The same things were measured in two ways. Each way mixes the same 10 hidden numbers, adds some noise and spreads widely along 5 directions of its own, which tell nothing about the thing.
Some things both ways: the first way, then the second way.
[-2.31,-1.09,2.06,-0.30,1.26,0.87,-2.33,-1.60,-0.05,-0.52,-0.24,-0.51,0.56,0.86,1.91,1.10,-0.57,-1.54,-0.45,-0.77,-0.36,-0.30,0.11,1.31,1.70,0.90,-0.73]
[-1.32,-3.38,-0.54,-1.11,-3.79,2.99,-0.21,-2.03,-3.27,5.08,-0.82,2.38,0.29,-1.39,-2.97,-1.83,1.63,-0.03]

[-2.00,-3.16,-1.77,0.22,-0.09,-0.34,-0.80,0.98,-1.26,1.07,-0.58,-1.36,-2.47,-1.86,1.82,1.48,0.45,0.07,3.11,1.82,-0.20,-0.72,1.34,-0.62,-2.74,-0.99,0.95]
[3.53,-1.02,-0.82,3.86,3.96,3.27,-2.23,0.57,1.39,-1.54,1.58,1.72,0.31,2.05,-4.69,-3.46,-2.26,-4.25]

[-1.95,-0.58,-3.20,2.03,2.21,-1.11,-0.62,1.32,-2.74,1.78,3.09,-1.43,-0.85,-0.97,-0.04,1.17,0.74,1.37,-0.74,1.33,-1.19,-0.11,0.12,-1.72,0.30,-0.52,-1.92]
[-0.03,2.37,0.85,0.74,3.65,0.18,3.58,1.00,3.32,-4.48,1.76,-1.53,-0.88,-2.07,-0.48,-3.49,-2.98,-3.16]

[4.52,3.16,-0.11,1.78,0.11,-2.45,3.14,-1.78,-2.34,-1.03,1.86,0.56,-2.94,-1.30,-0.69,-1.01,-0.96,-0.80,-1.06,-0.08,0.67,2.66,-4.29,0.66,-1.92,0.70,-1.30]
[-3.40,0.58,0.68,2.41,3.30,-1.01,5.42,-0.09,1.37,-1.95,0.35,-0.19,-2.10,-0.72,-3.17,-4.21,-2.05,-5.05]

[-1.17,1.71,0.41,0.36,2.99,-0.71,-3.64,3.15,-0.37,0.88,0.39,1.92,2.78,1.30,0.49,0.72,0.15,-1.57,-4.42,0.22,-1.16,-1.65,0.77,-0.03,2.76,-2.54,-2.02]
[2.74,-2.81,-4.03,-3.59,-2.65,2.52,-3.96,-4.03,1.61,0.49,-2.37,3.28,2.43,1.12,1.22,-0.37,0.74,4.98]

[0.88,1.56,-0.50,0.46,1.09,-1.76,-1.60,-1.63,-0.73,1.68,1.09,-2.30,-1.85,1.49,-2.04,2.95,3.05,-0.14,-0.49,2.11,-2.66,-0.67,-2.66,1.42,1.87,-0.65,-1.50]
[3.29,-3.06,-0.56,-3.00,-0.74,-0.58,3.08,-2.10,-0.96,-1.68,-3.95,1.54,3.65,1.00,-4.17,-2.57,3.07,0.21]

[0.66,0.87,-0.54,1.30,-0.25,0.48,1.24,2.26,-1.89,1.47,1.64,1.63,2.83,0.32,0.95,-1.56,-2.49,1.18,-0.11,0.95,0.82,1.37,-0.47,-1.14,1.39,-1.02,0.03]
[-5.36,-0.83,-0.52,-0.81,0.21,0.29,3.83,0.64,-0.88,-0.08,1.71,0.75,0.70,-2.00,-1.53,-0.82,-1.90,-2.12]

[0.17,0.76,1.37,-0.58,1.06,0.52,-0.10,0.80,1.31,-1.94,0.56,2.65,1.73,0.35,1.32,-1.36,-0.60,1.22,-3.70,-2.54,1.35,-0.06,1.38,-0.13,1.40,0.86,-0.33]
[0.92,-0.14,2.83,-0.26,-0.32,-0.02,-2.46,-2.75,4.41,0.04,1.29,-1.26,-4.14,-0.82,2.53,0.65,0.39,1.60]

[4.79,2.57,-1.28,0.11,-1.42,0.22,3.89,2.77,0.22,1.65,1.36,1.95,2.07,0.07,-1.39,-1.72,-1.12,2.08,0.72,2.26,0.56,1.10,-1.05,-0.50,0.88,-1.62,0.15]
[-0.03,0.15,-1.31,-4.32,-2.33,-2.53,2.48,-0.84,-1.73,-0.21,-1.98,-0.32,2.29,-1.00,2.26,1.49,1.41,3.70]

[1.67,-0.01,0.09,0.39,1.94,-0.41,2.59,-1.27,0.49,0.41,-0.68,2.02,-2.78,-2.62,-1.02,-1.83,-0.68,1.72,2.76,0.04,3.33,1.12,1.36,1.20,-0.65,0.45,-1.42]
[0.27,-0.65,-0.04,-1.91,-0.30,0.10,-3.00,-2.59,1.58,0.57,0.41,1.01,0.22,-1.30,-0.59,-2.92,1.93,3.47]

[-3.73,-2.10,1.31,-1.95,0.20,-1.89,-4.51,0.56,-0.43,-0.48,0.76,-0.39,2.62,0.10,2.94,1.56,2.10,0.87,-3.66,-1.50,-1.17,-1.39,0.76,-2.18,-0.66,-1.23,1.48]
[-3.40,0.98,1.11,4.06,1.05,-0.13,0.81,-1.12,-0.07,0.68,1.41,0.53,-1.34,1.96,-2.65,-0.43,-0.59,-0.04]

[-0.51,-1.41,1.91,-1.78,-1.32,0.36,0.08,0.06,0.66,-2.66,-2.91,1.82,0.76,-0.91,2.66,-1.69,-1.39,-1.44,0.12,-2.25,2.83,-0.41,1.41,0.43,-3.56,0.45,1.60]
[-4.95,-0.40,-1.40,4.30,0.29,0.13,0.20,1.94,-2.26,3.39,0.51,1.94,-0.67,1.30,-1.19,-0.76,1.29,-1.46]

[-1.01,1.75,-2.10,-1.61,0.81,-3.09,-2.89,-1.28,-0.30,0.87,1.33,1.15,1.63,1.73,0.20,0.80,2.06,1.48,0.35,1.11,0.48,-1.49,-0.50,-0.69,0.54,-0.29,-1.07]
[2.39,0.83,-0.04,1.10,1.64,-0.39,1.67,-1.66,4.85,-6.75,1.51,-0.59,-0.62,1.33,-0.04,6.40,-0.36,-0.14]

[0.93,1.10,0.86,-0.97,-3.07,-0.21,0.24,-1.43,-1.32,1.71,1.09,-1.69,1.40,0.52,1.43,1.25,0.65,-0.92,-0.06,1.74,-2.24,0.81,-1.48,-0.36,2.05,0.84,0.97]
[-2.38,0.39,-2.06,0.94,-0.09,-1.69,4.68,1.25,-1.57,-0.90,-1.80,0.41,0.62,1.40,0.39,2.39,-0.69,-1.57]

[4.89,3.90,0.40,-0.08,-2.60,-1.64,2.55,0.93,-0.11,-0.19,0.18,-0.18,2.36,1.47,-2.09,-1.77,0.20,-0.91,-1.25,0.74,-1.22,1.04,-4.82,0.74,-0.53,-0.47,0.29]
[1.72,-0.54,0.81,0.64,-0.25,-2.07,7.79,0.47,-1.15,-0.57,-1.87,-0.52,-1.64,-0.14,0.61,1.72,1.42,-0.28]

[-1.39,-0.21,0.45,0.50,1.68,1.17,-1.99,0.39,0.38,-3.20,0.35,0.41,-0.08,-0.07,0.72,1.15,-0.34,-1.25,-5.27,-3.77,-0.46,-0.54,1.34,-0.47,-0.78,0.68,-0.39]
[-3.99,1.83,2.11,0.99,2.56,-2.54,1.08,2.93,0.98,0.17,0.42,-1.48,-1.98,-2.01,0.60,-3.65,-0.05,-3.21]

[-0.60,-0.75,-1.70,2.56,1.55,-0.20,0.82,0.46,-2.64,0.10,1.21,0.51,-2.79,-0.12,1.27,-0.02,-0.69,2.07,1.01,0.72,1.18,0.45,-0.05,-0.01,-0.83,-0.07,-0.53]
[-0.52,1.38,2.92,0.02,0.05,2.34,-1.58,-0.88,1.65,0.27,2.64,-2.02,-1.69,-0.13,1.54,-1.94,-4.79,-0.40]

[0.27,-0.43,3.04,1.27,-1.47,2.46,0.60,1.25,-0.44,-0.91,-3.19,-0.58,0.94,2.02,0.38,-0.46,-1.63,-2.17,-0.45,-0.79,-0.03,0.07,-1.11,2.29,-0.40,-0.50,1.05]
[3.70,-3.39,-1.25,-0.34,0.58,1.65,0.07,1.02,-0.31,-0.61,-2.17,2.62,3.19,2.15,-1.91,-2.06,2.04,-0.21]

[-3.40,-2.73,2.46,1.15,2.30,0.78,-1.30,0.57,-1.02,-1.01,-1.74,-1.18,-0.11,2.19,2.09,0.69,0.85,-0.44,-1.23,-0.88,0.67,-2.06,0.12,2.64,0.66,0.23,-0.97]
[-6.16,1.46,-0.49,-1.52,-2.00,-1.12,2.10,2.39,-1.58,-0.43,-4.43,1.16,4.19,0.26,0.27,-0.90,1.21,1.88]

[-1.99,-1.86,4.92,-1.29,-3.07,1.24,1.26,-2.84,-1.95,0.00,1.39,-0.31,2.46,1.50,5.80,-0.11,-0.21,2.82,-1.67,-1.31,0.91,0.89,0.32,0.07,3.74,3.31,2.25]
[-4.73,-0.16,1.32,0.80,-3.47,0.68,1.59,-3.87,-0.02,1.01,0.06,-0.70,0.17,2.66,-0.20,1.53,0.43,1.55]

[3.44,-0.11,-1.22,-0.28,1.90,-0.80,4.52,2.50,-0.01,0.05,1.63,2.84,0.97,-1.61,1.09,-1.27,-1.50,2.56,0.89,1.65,3.35,0.18,-0.82,-0.02,-1.47,-1.22,-1.46]
[1.54,-1.13,-1.51,-3.12,-3.02,1.65,-0.17,-4.22,-0.29,0.76,-1.25,1.57,1.87,-2.79,-2.59,-3.50,3.78,3.57]

[-4.39,-0.53,0.89,-1.13,1.74,-1.02,-4.33,2.52,2.04,-0.45,-1.07,-0.91,3.01,1.21,-0.98,-0.65,3.55,-0.14,-4.08,-1.95,-2.18,-2.85,1.95,-0.02,1.87,-0.20,-1.20]
[-3.04,-2.36,2.84,0.77,-4.29,-0.37,3.89,-0.42,-3.35,7.99,-1.62,0.06,-4.20,-1.32,2.95,-1.86,3.69,2.28]

[0.17,-0.66,-2.63,0.39,1.31,-0.16,0.29,2.66,-0.99,0.72,0.22,0.57,-0.90,-1.24,0.54,0.78,-0.19,0.13,0.41,1.61,0.45,-0.96,1.17,-0.71,-1.75,-1.84,-0.64]
[2.50,0.55,-4.28,0.08,3.02,1.48,-4.54,0.64,3.52,-4.46,-0.65,1.52,3.92,2.21,-0.71,-1.36,-0.81,-1.64]

[-0.44,-2.17,-1.61,1.47,1.44,1.03,0.31,1.46,-0.45,-1.94,-1.04,1.61,-2.41,-0.88,2.14,-0.50,-2.83,-0.42,3.30,0.13,2.76,0.05,0.64,0.42,-4.24,-1.06,0.84]
[1.81,1.22,-1.09,0.02,2.06,1.29,0.31,1.44,-1.42,-2.01,0.28,1.06,2.77,-1.25,-4.20,-2.90,-1.53,-1.15]

[-3.39,-1.71,2.23,-1.61,-0.33,0.70,-2.53,-4.29,-0.40,-3.65,-0.80,-0.77,0.50,0.96,2.97,1.80,-0.44,-1.60,-2.03,-4.11,0.84,-0.36,0.45,0.25,-1.18,3.35,0.49]
[-6.21,0.08,-1.26,3.76,0.08,0.76,-0.46,1.55,-1.15,1.50,1.49,0.46,1.01,1.28,-2.50,-0.38,1.61,-4.82]

Other things, the second way, with their names:
<118>: [-2.33,1.52,-0.71,1.30,-0.85,-2.34,5.80,3.91,-5.16,1.75,-0.40,-0.37,0.45,-0.79,1.18,1.15,0.25,0.23]
<173>: [-2.31,2.77,-1.12,2.05,3.05,-1.91,1.15,2.91,1.18,-1.46,0.17,0.39,-0.98,-0.98,1.04,-1.63,-0.92,-0.37]
<338>: [-0.92,5.72,-0.22,1.76,2.47,-2.99,4.14,1.26,1.45,-4.17,-1.91,-2.11,-0.83,-0.73,0.94,-0.61,-1.36,-0.94]
<179>: [-1.24,-1.30,0.47,-2.09,2.07,-2.46,2.37,2.45,-0.49,0.92,2.24,-0.09,0.36,-2.67,1.60,-4.98,0.84,0.67]
<103>: [3.78,3.09,-0.33,2.27,0.54,-1.80,2.28,1.43,-2.35,-0.92,-0.85,-1.23,-1.40,-0.45,-0.03,3.87,0.75,0.53]
<190>: [-3.61,-2.30,-0.20,0.74,-0.50,2.46,0.59,-2.67,0.26,2.26,-1.13,1.78,-1.37,0.35,-4.25,-2.67,-1.70,-4.57]
<58>: [0.76,0.37,-0.42,-0.43,2.22,-1.88,-0.33,-0.71,2.29,-0.60,2.94,-0.82,-1.95,-2.41,1.07,-1.95,1.22,0.02]
<268>: [5.93,2.04,1.97,-3.25,0.01,-1.45,0.58,-2.15,1.11,-1.36,-2.51,-2.60,-2.17,-1.46,1.65,-0.16,-2.46,0.64]
<203>: [1.07,4.02,3.27,1.84,1.40,-1.81,3.60,-0.85,0.65,-3.63,-0.53,-1.73,-3.22,-2.05,-3.23,3.90,-1.31,-0.72]
<331>: [1.60,1.18,-1.30,2.61,3.53,0.46,-3.07,-1.89,5.03,-4.22,1.94,0.07,-0.04,3.45,-0.02,-0.30,-1.72,-0.06]
<358>: [0.99,-1.00,2.29,1.95,0.89,-0.98,-2.58,-0.13,0.09,4.39,-0.12,0.24,-5.56,-0.82,0.29,-0.43,0.49,-1.31]
<383>: [-0.46,1.50,1.17,1.99,0.14,-0.23,-0.22,3.06,0.63,0.16,-0.94,0.03,-2.09,-1.44,1.29,2.56,1.83,-0.80]
<224>: [-4.38,1.05,-4.90,1.24,-2.17,-0.78,0.93,0.33,-1.99,0.75,-1.67,2.23,4.02,2.34,1.49,1.21,3.57,4.56]
<228>: [2.65,-0.08,1.78,-0.17,-0.18,-1.12,2.45,0.25,0.23,-0.31,-0.85,-1.13,-1.55,-1.51,0.57,0.78,2.47,-0.47]
<46>: [0.15,-0.81,0.20,0.40,-1.02,-1.69,3.30,-1.16,-0.39,3.11,-0.51,-0.03,-3.12,-0.32,3.28,-2.73,1.12,2.69]
<9>: [0.01,-2.09,3.66,-1.42,0.20,-0.97,2.35,-0.60,1.62,-1.53,-1.25,-0.34,0.43,0.93,-1.16,-2.20,1.21,-0.97]
<183>: [2.64,0.03,-1.13,1.47,2.50,0.24,1.68,1.26,-0.31,1.48,4.04,-0.51,-2.01,-2.20,1.65,-4.11,-0.45,-0.18]
<361>: [-1.53,-1.71,1.69,-0.92,1.30,-2.54,3.95,-0.46,-0.36,-1.64,-0.56,-0.08,1.49,1.30,-2.87,0.05,0.69,-1.30]
<394>: [1.42,-1.24,-1.86,-0.46,1.68,0.06,-2.14,0.37,0.65,0.13,1.77,0.77,0.66,-0.85,-0.55,-2.44,1.51,-0.94]
<210>: [-0.29,0.51,-0.93,2.67,1.73,-1.15,2.63,1.27,-2.05,-0.61,0.80,0.62,-0.23,0.38,-3.04,1.60,-0.37,-2.53]
<110>: [-1.38,-2.70,2.20,-0.37,-1.58,2.02,1.87,-1.09,-5.17,6.52,1.90,-0.76,-0.82,-0.10,-2.35,-4.52,-3.18,-3.19]
<31>: [-4.30,3.80,-2.22,1.14,-0.39,0.12,1.15,-0.46,-0.19,0.97,0.24,0.01,-0.38,-1.56,1.86,-2.63,-1.33,2.13]
<369>: [-2.17,1.04,2.17,1.51,-0.01,-3.38,6.07,2.18,-1.12,-0.27,-5.88,0.37,-0.98,0.90,-0.36,-1.02,2.23,-0.41]
<257>: [-2.46,-0.38,0.91,3.82,0.50,-0.51,3.30,2.80,-3.71,5.37,0.87,-0.01,-3.24,-0.72,0.27,-2.38,0.33,-2.32]
<264>: [-0.14,-1.33,2.47,3.74,1.43,1.47,-0.90,1.05,1.86,0.56,4.11,-0.29,-1.48,2.49,1.42,-0.51,0.02,0.20]
<18>: [-1.30,4.72,-4.34,0.99,2.68,-2.25,-2.25,1.12,3.31,-6.39,-1.65,0.27,2.00,0.85,0.42,4.84,-0.78,-0.31]
<321>: [-1.78,-1.44,-1.42,0.62,1.28,-0.10,-0.31,0.78,-0.32,1.57,0.07,1.17,1.20,1.27,-0.36,-3.73,-0.13,-1.20]
<154>: [3.24,0.45,1.26,-1.86,-0.08,-0.79,4.66,-2.90,0.50,-3.35,-4.24,0.35,-0.34,-1.43,-4.60,-0.65,0.17,-0.39]
<4>: [-7.35,3.38,-1.65,2.24,0.33,0.96,-3.93,1.72,1.11,0.63,2.29,-0.65,0.90,0.97,2.72,-0.23,-2.78,-0.83]
<19>: [2.74,-0.35,1.87,0.65,0.86,3.11,-2.07,-1.14,2.54,-1.20,0.30,0.58,-2.20,-1.35,-2.58,-0.38,-1.50,-2.10]

Some of these things the first way, each followed by its name:
[-0.82,-1.60,-0.01,-1.34,-3.24,1.86,0.44,-1.82,-0.87,-0.14,-1.07,-0.57,-0.13,0.01,3.11,1.07,-1.42,-0.86,2.74,0.45,0.66,0.24,1.55,-0.38,-1.14,1.43,2.20] | <118>
[4.01,0.63,-0.11,0.02,-1.51,-1.37,4.59,0.46,-1.37,-0.43,2.22,-1.40,-0.53,-2.02,0.47,-0.39,0.04,0.39,-1.09,0.98,-0.50,1.65,-3.71,-0.43,-2.13,0.56,0.26] | <338>
[-1.92,-0.19,-0.92,1.05,0.87,1.50,-2.63,0.37,1.46,0.68,2.51,-1.88,-2.37,-0.40,0.34,0.71,1.38,0.69,-0.69,0.39,-4.06,0.15,1.79,-0.47,4.35,1.10,0.17] | <268>
[4.37,1.24,0.37,-2.26,-2.76,-0.90,1.31,-1.44,0.94,-2.65,-0.44,-0.74,1.03,-0.06,-0.25,1.20,-0.58,-2.87,-0.11,-0.30,-0.46,0.99,-4.72,0.27,-4.29,-0.37,1.74] | <103>
[3.45,0.17,0.34,-0.66,-0.18,-2.14,2.91,3.30,0.43,-0.35,-1.05,-1.20,-0.60,0.64,-0.35,-0.37,3.15,0.54,-0.70,2.13,-0.45,-1.93,-3.16,2.15,-2.43,-1.84,-0.11] | <369>
[4.06,2.27,0.76,-0.72,-0.08,-0.72,1.77,-0.87,3.31,-2.25,-2.37,1.35,-3.00,-2.52,-3.06,-2.68,0.07,-1.78,1.45,-1.25,0.98,1.27,-0.66,2.15,-2.54,0.28,0.22] | <358>
[2.36,1.88,-0.28,0.78,-1.71,1.37,1.10,-0.35,-1.87,-0.90,0.54,0.68,1.93,-1.65,-0.66,0.40,-3.59,-3.06,-3.08,-2.45,-0.24,2.57,-0.43,-2.03,-1.95,0.17,0.23] | <183>
[0.30,-1.32,-0.44,-2.03,-2.89,1.06,0.80,-0.18,1.27,-1.50,-0.93,2.03,-0.21,-1.18,3.66,-1.16,-2.00,0.39,3.57,0.11,2.36,0.40,2.08,-0.78,-2.51,0.48,3.35] | <210>
[-0.63,0.30,-0.88,-0.82,-0.12,1.82,0.05,-0.46,1.15,-0.05,0.91,2.41,0.69,-2.66,0.55,-1.21,-1.70,1.10,-0.68,-1.95,1.15,1.45,4.51,-2.46,1.16,1.56,0.23] | <58>
[-0.22,-0.26,-1.85,0.65,1.51,-0.22,-0.16,3.11,-0.27,0.80,0.68,0.78,-0.24,1.90,0.38,0.88,2.30,3.78,-0.89,1.70,0.18,-2.43,1.01,0.15,0.77,-1.67,-0.34] | <9>
[-2.44,-0.04,-1.20,0.15,0.14,-0.84,-2.75,0.29,0.73,2.56,0.65,-0.64,-0.50,0.55,-1.22,-0.59,2.90,3.52,1.90,1.35,-1.39,-0.56,2.01,-0.58,2.95,-0.35,0.62] | <361>
[-1.86,0.00,-0.65,-1.01,0.68,0.05,-2.88,-0.14,1.46,-0.56,0.63,-1.62,1.47,1.27,-0.87,1.79,1.96,-0.20,-2.46,-0.88,-2.61,-1.51,0.17,-0.42,1.25,0.44,-0.57] | <228>
[3.88,2.02,-0.91,1.00,-0.32,-1.52,2.12,1.38,-1.74,1.88,0.45,-0.62,-0.23,-1.28,-2.83,0.40,0.52,-0.28,-1.03,1.57,-1.10,1.26,-2.33,-0.33,-1.30,-2.11,-0.90] | <321>
[0.21,0.05,-0.69,-0.09,-0.56,-2.06,0.12,-1.91,-2.96,1.39,-1.22,-1.17,0.23,0.75,-1.41,2.31,1.74,0.44,0.08,0.46,0.82,-0.67,-1.49,-0.01,-2.69,-0.78,-0.83] | <264>
[-5.48,-4.61,-0.40,-0.35,1.90,1.34,-2.42,2.69,1.02,1.08,0.56,-1.05,0.18,-0.40,3.19,0.42,0.89,1.71,1.63,1.23,-0.76,-1.82,3.58,-0.41,1.95,-0.45,0.64] | <19>
